The first 10 rows are patterns. Each new row is the sum of 3 different patterns, raised or lowered, with some noise. Before adding, each is slid sideways (what falls off one end comes back at the other) and multiplied by a number that may be negative. Names go in the order of the patterns.
In the rows, 128 means zero.
Some rows, each with the names of its patterns after it:
[ 80 127 124 127 119 112 122 135 114 177 177 125 130 141 146 134 132 165
 137 160 135 149 139 150 131 129 149 127]  les
[142 132 166 146 108 119 141 112 128 130 124 174 161 115 143 163 133 110
 125 124 124 146 140 127 120 149 129 129]  tuta
[148 132 126 158 134 118 169 132 177 134 117 113 163 146 103 131 129 128
 123 133 120 113 123 137 144 116 153 177]  datib
[ 79 109 148 135 126 128 141 150 145 136 147 119  90 155 117 123 177 126
 122 128 135 146 115 110  93 145 129 132]  ber
[140 134 114 136 128 155 108 129 125 111 145 116  94 111 136 106 140 140
 119 134 141 115 117 120 127 120  99 127]  dini
[133  87 122 132  94 111 131 122 129 118 124 140 134 125 113 101  90  96
 129 137 135  96 111 130 136 127 117 118]  Zel
[ 94 128 153 124  79  94 113  79 142 137 130 135 100 125 129 120  79 134
 136 124 145 140 131 120 132 133 140 138]  rulu
[107 126 124 129 140 122 131 142 156 108 153 125 122 157 114 116 130 137
 128  93 146 106 141 137 112 123 142 123]  sog
[125 118 127 123 145 145 141 126 150 111 127 139 177 129 129 117 136 124
 115 116  92 118 130  79  79 130 135  98]  pano
[146 144 119 124 124 147  96 104 115 128 114 160 101 129 167 149 170  85
 124 102 121 132 132 141 149 131 117 115]  reriz

New rows. What belongs after each?
[136 103 130 157 162 139 148 168 144 160  98 152 170 157 136 116 184 151
 156 165 135 162 173 180 155 154 131 160]  datib dini sog
[ 97 107 108 113 114 135 138 110 130 128 128 113 122 112 128 117 101 122
  89  55  95  79 110  84  94  95  88 112]  les datib pano
[ 99 151 123 116 108 143 117  84 119 121 100 126 118  97 112  99 109 137
 103 133 165 125 111 114 126 115 124 158]  tuta datib Zel
[107 125 143 126 122 157  99 128  93 143 144 143 119 117 171 153 128 136
 147 137 178 138 143 171 115 144 104 111]  les datib reriz
[103  99 138  89  64 110 102  94  80 117  93  98 113  86 111  87 122  91
  52 114  84 108  77  70 123 129 114  92]  tuta ber sog
[163 158 125 117 127 179 147 105 159 244 132 175 211  69 135 162 144 176
 134 163 188 240 131 134 133 154 136 134]  ber Zel rulu
[132 111 138  97 119 138 175 113 152 155 171 144 112 144 107 115 167  93
 144 137 133  92 164 138 111 124 141 148]  les datib pano
[119  85  86 107 181 136 141 130 123 125 139 146 109 136 212 154 120 182
 117 131 109 141 169 146 141 172 172 178]  Zel rulu reriz
[145 159 135 110  92 163  93 101 158 111  67 103 138 126  89 126 111  91
 137  65  55 121 148  81 113 155 139 142]  datib ber dini
[128 133 185 121 128 131 130 134 141 138 136  80  88 127 130 108 120 120
 140  83 129  90 118 116 109 100 104 147]  les sog reriz
[130 171 137 148 141 156 127 166 162 133 135 109 142 137 109 116 153 141
 125 157 111  96 154  83 117 152 169 120]  tuta datib ber
[155 128 136 175 159 143 102 161  97 135 149 110 145 120 150 108 178 202
 115 140 133 137 148 153 132 131  80 102]  les datib reriz
[133 149 146 131 142 123 134 146 120 120 112 132 115 108 140 148 141 108
 134 123 120 106 147 144 134 145 144 137]  les dini rulu
[137 149 115 159 179 154 121 166  68  89 142 113 105 114 148 137 109 134
 125 125 101 112 121 128 137  88 142 179]  les dini reriz
[119 157 135 139  78 115 155 149 113 134 163 145 139 114 161 162 120 171
 136 129 177 137 107 111 154 143 117 114]  tuta ber rulu
[149 169 212 161 164 173 151 177 171 120 177 128 111 156 210 183 169 206
 172 143 173 137 208 143 160 168 251 167]  les rulu pano
[106  96 113 121  72  64  62  86  74  92  98  93  76  77  82  81 104  83
 101  90  81  55  70  61  80  75  99 100]  tuta sog reriz
[140 100 119 129 118 109 144 114 133 155 133 152 123 148 122 125 166 115
 143 139 123 127 134 138 147 138 135 148]  dini sog reriz
[184 156 172 184 163 166 188 176 157 157 181 170 158 159 203 198 171 187
 199 173 183 174 157 154 152 211 162 200]  datib dini reriz
[101 101 163 110 127  75  67 134 135 110 127 117 171 181 141  94 174 147
 157 129 125 153 155 108 123 111  90  83]  tuta ber pano
[ 72  90 104  72 107  97  61  96 109  91 103  80  43  75 104  76  74  82
 124  66  96  36  78  99  85  37  61 110]  datib ber rulu
[123 120  83 109 150 133 139 149 132 115 109 114 117 134 118 105 101  94
 121 132 154 114 132 151 136 123  97  92]  tuta ber Zel
[134 138 147 130 149 155 152 138 147 120 176 150 116 165  98 148 163 174
 146 128 127 138 118 127 111 187 127 120]  ber Zel reriz
[148 148 167 141 147 137 169 157 158 131 161 143 121 164 140 133 140 166
 153 110 174 129 153 162 126 139 158 146]  tuta datib sog
[137 123 108 127 127 137 111  80  53 124 120  60  39  40 137  62 177 158
  98 105  86  99 107 111 114  99 123 115]  les rulu reriz
[140 108  75 121 117 113 109 105  97 109  94 100  96  82  92 111 116 108
 141 158 104 107  93 135 124  87 115 104]  datib Zel sog
[160 196 180 141 161 232 143 160 156 151 164 173 147 164 171 163 156 155
 158 175 196 167 113 163 134 163 169 126]  tuta Zel sog
[129 176 152 129  78  99 122 124 105 107 100  95  70 112  76 133 112 110
  59 111 113 117 119 167 126 132 150 136]  les Zel pano
[120  96 140 122 110 114 114 101  85  84 119  85 135  98  97  79  99 104
 107 110 119 129 109 131 129 108 149 143]  datib sog pano
[140 139 160 165 121 127 124 138 127 130 133 124 148 105 164 149 176 149
 148 115 106 154 111 107 125 131 142 176]  tuta dini reriz
[142 123 128 138  97 126 160 121 134 132 130 148 134 132 141 133 124 134
 119 112  97 147 140 109 105  96 152 134]  les Zel reriz
[141 157 112 142 155 159 170 116 188 176 157 156 159 187 183 150 166 161
 181 165 158 156 154 153 128 151 130 120]  les pano reriz
[188 177 188 159 168 158 160 160 172 165 162 167 152 144 165 161 162 176
 157 160 169 152 164 192 156 158 167 142]  les tuta reriz
[ 92 135 133 114 118 109  99 128 105  74  81  78 139 104  95  88  87  73
  98  86 100 118 102  84 100 123  85 111]  datib rulu reriz
[160 155 151 125 143 136 147 135 128 108  86 124 128 112 108 106 133  94
 130 122 150 134 154 137 151 154 105 150]  ber dini pano
[120 140 131 130 146 101 145 131 163  70 113 169 131 170 121 125 136 170
 144 107 126  77 156 114 114 164 120 111]  datib ber sog
[180 171 135 101 121 130 104  76 134 161 163 115 107 148 121 146 136 182
 151 165 110 140 152 207 115 110 152 142]  rulu pano reriz
[144 136 158 119 154 176 148 166 126 156 142 142 166 139 139 148 140 150
 146 165 165 153 133 132 166 123 121 127]  Zel rulu reriz
[112  99 104 101 162 122 150 159 144 106 130 109 116 151 117  89 109 142
 109  83 124 133 144 142 109 130 110 146]  sog pano reriz
[119  84 106 136  78 104 111 113  88 131 106 122  86 109  62  80 119  86
  83  81  88  76 108 131 121 102 107 122]  les tuta dini
[187 167 189 173 130 184 166 160 171 154 179 164 172 188 163 149 171 171
 151 170 132 120 163 145 147 150 158 174]  les ber Zel
[118 116 110 102  86 120 104 116 128 110  93 131 134  90  99 123 123 105
 105 115 116 130 139 146 111  80 103  98]  les dini Zel
[104 130 171  92 130 131 129  94 138 139 134  85  84 136 109 114  95 139
 127  58 125 105 118  77  91  85  87 128]  les dini rulu
[ 57  50  83  72  39   5  90 110  75  63  78 106  99  97 108 105  77 125
  78  77  89 135  87  86  61  85  89  87]  datib dini pano
[ 76 104 115  32  84  83  36  80 111  95  92  46 106 110 106  88  74  60
  90 112  56  77  94  86  83  88  58  71]  ber dini Zel
[142 125 132 123 154 131 145 134 127 143 169  93 160 169 156 178 149 156
 205 225 131 142 179 190 176 138 158 127]  ber sog pano
[159 110 147 161 154 121 126 151 153 138 139 165 151 147 147 151 162 139
 151 128 109 126 142 124 123 149 153 116]  datib ber rulu
[109  88 103  67  68  85 118 121 103 109 132 125 138 119 109  79 120 123
  92 126 100 131  93 126 132  96  99  84]  ber dini pano
[113 123 174 110 134 196 141 141 144 140 189 176 119 112 186 166 131 127
 126 137 158 115 129 134 176 152 106 133]  ber sog pano
[144 149 187 186 135 168 165 158 130 135 132 129 168 115 119 124 139 113
 164 137 133 203 168 148 101 158 114 141]  tuta pano reriz
[114 119  96 138  97  96 108 129 112 127 128 118 152 149 123 139 114 124
 117  97 132 137 118 101 147 118 141 102]  datib dini rulu
[ 84 111 126 123  94 126 127 136 103 128 113 127 119  86  49  91 155 120
 140  98 128 140 138  82 124 116 155 118]  ber dini reriz
[119 141  83 127  87 107 140  97 112 120 152  97 100 157  72 120 111 119
 136  94  88  97 159 114  94 118 155 149]  rulu sog reriz
[137  93 138 150  73 135 123  56 100 128  96 134  94 107 131 160  84 127
  92 160 151  88 136 104 122  80 102 106]  ber dini reriz
[ 96 108 111 125 131 144 149 135  93 142 130 113 131 101  98 121 111 119
 109 132 101 135 135 116 121 118 125  90]  dini Zel sog
[142 114  90 168 134 141 115 115 156 150 141 126 105 131 112 152 164 132
  84 150 131 132 169 127 127 151 105 149]  ber Zel sog
[ 85 142  95  85  95  63 137 125 135 124 105 114 118 102 118 139 116  85
  89 134 138 132  84 143 127 123 124 126]  les Zel reriz
[ 97 142 166 160 126 109 124 107 107 147 105 147 116  95  95 163 110  96
 114  91 110 114 120  99  95 135 132 148]  les datib ber
[ 95 106  97 125 113 123 110  84  87 128 134 128 127 120 122 125 122 137
  71  60 123  71 110 108  86  85  81 115]  les ber Zel
[114  96 103 113 112  94 119 103 115 109  88 148 160 127 111 127 138  92
  98 142  92 145 121  95  93 132 120 108]  datib Zel rulu
[183 158 152  86 166 113 152 157 125 143 170 149 110 133 156 150 145 112
 132 183 147 105 164 143 130 191  85 116]  tuta sog reriz
[ 84 102 106 107  54  91 120  58 105  53 114 109 162 115  74  89 110  67
 101  83  90  87  73 102 131  98  89 130]  ber sog reriz
[111 105 101 136 129 127 115  94 133 158 136 156 161 120 105 122 114 147
 103 110 138 150  60 106 109 107  85  94]  les dini rulu
[160 150 114 142 169 149 161 158 154 150 156 160 125 154 148 133 141 122
 126 153 135 127 148 118 167 175  93 103]  les tuta pano
[182 172 138 148 213 198 175 157 195 196 187 179 188 147 211 166 143 135
 133 224 180 198 186 146 168 161 126 147]  les tuta reriz
[ 99 137 136 109 158 132 184  84 111  90  98 122 118 134 128 108 100  97
 150 113 101 102 154 162  86 144 102 109]  rulu sog reriz
[114 170 140 135 129 136 108 113 107 139 103 132 112 127  78 133 147 121
 117 133  94 104 173 115  83 163 192 136]  tuta datib pano
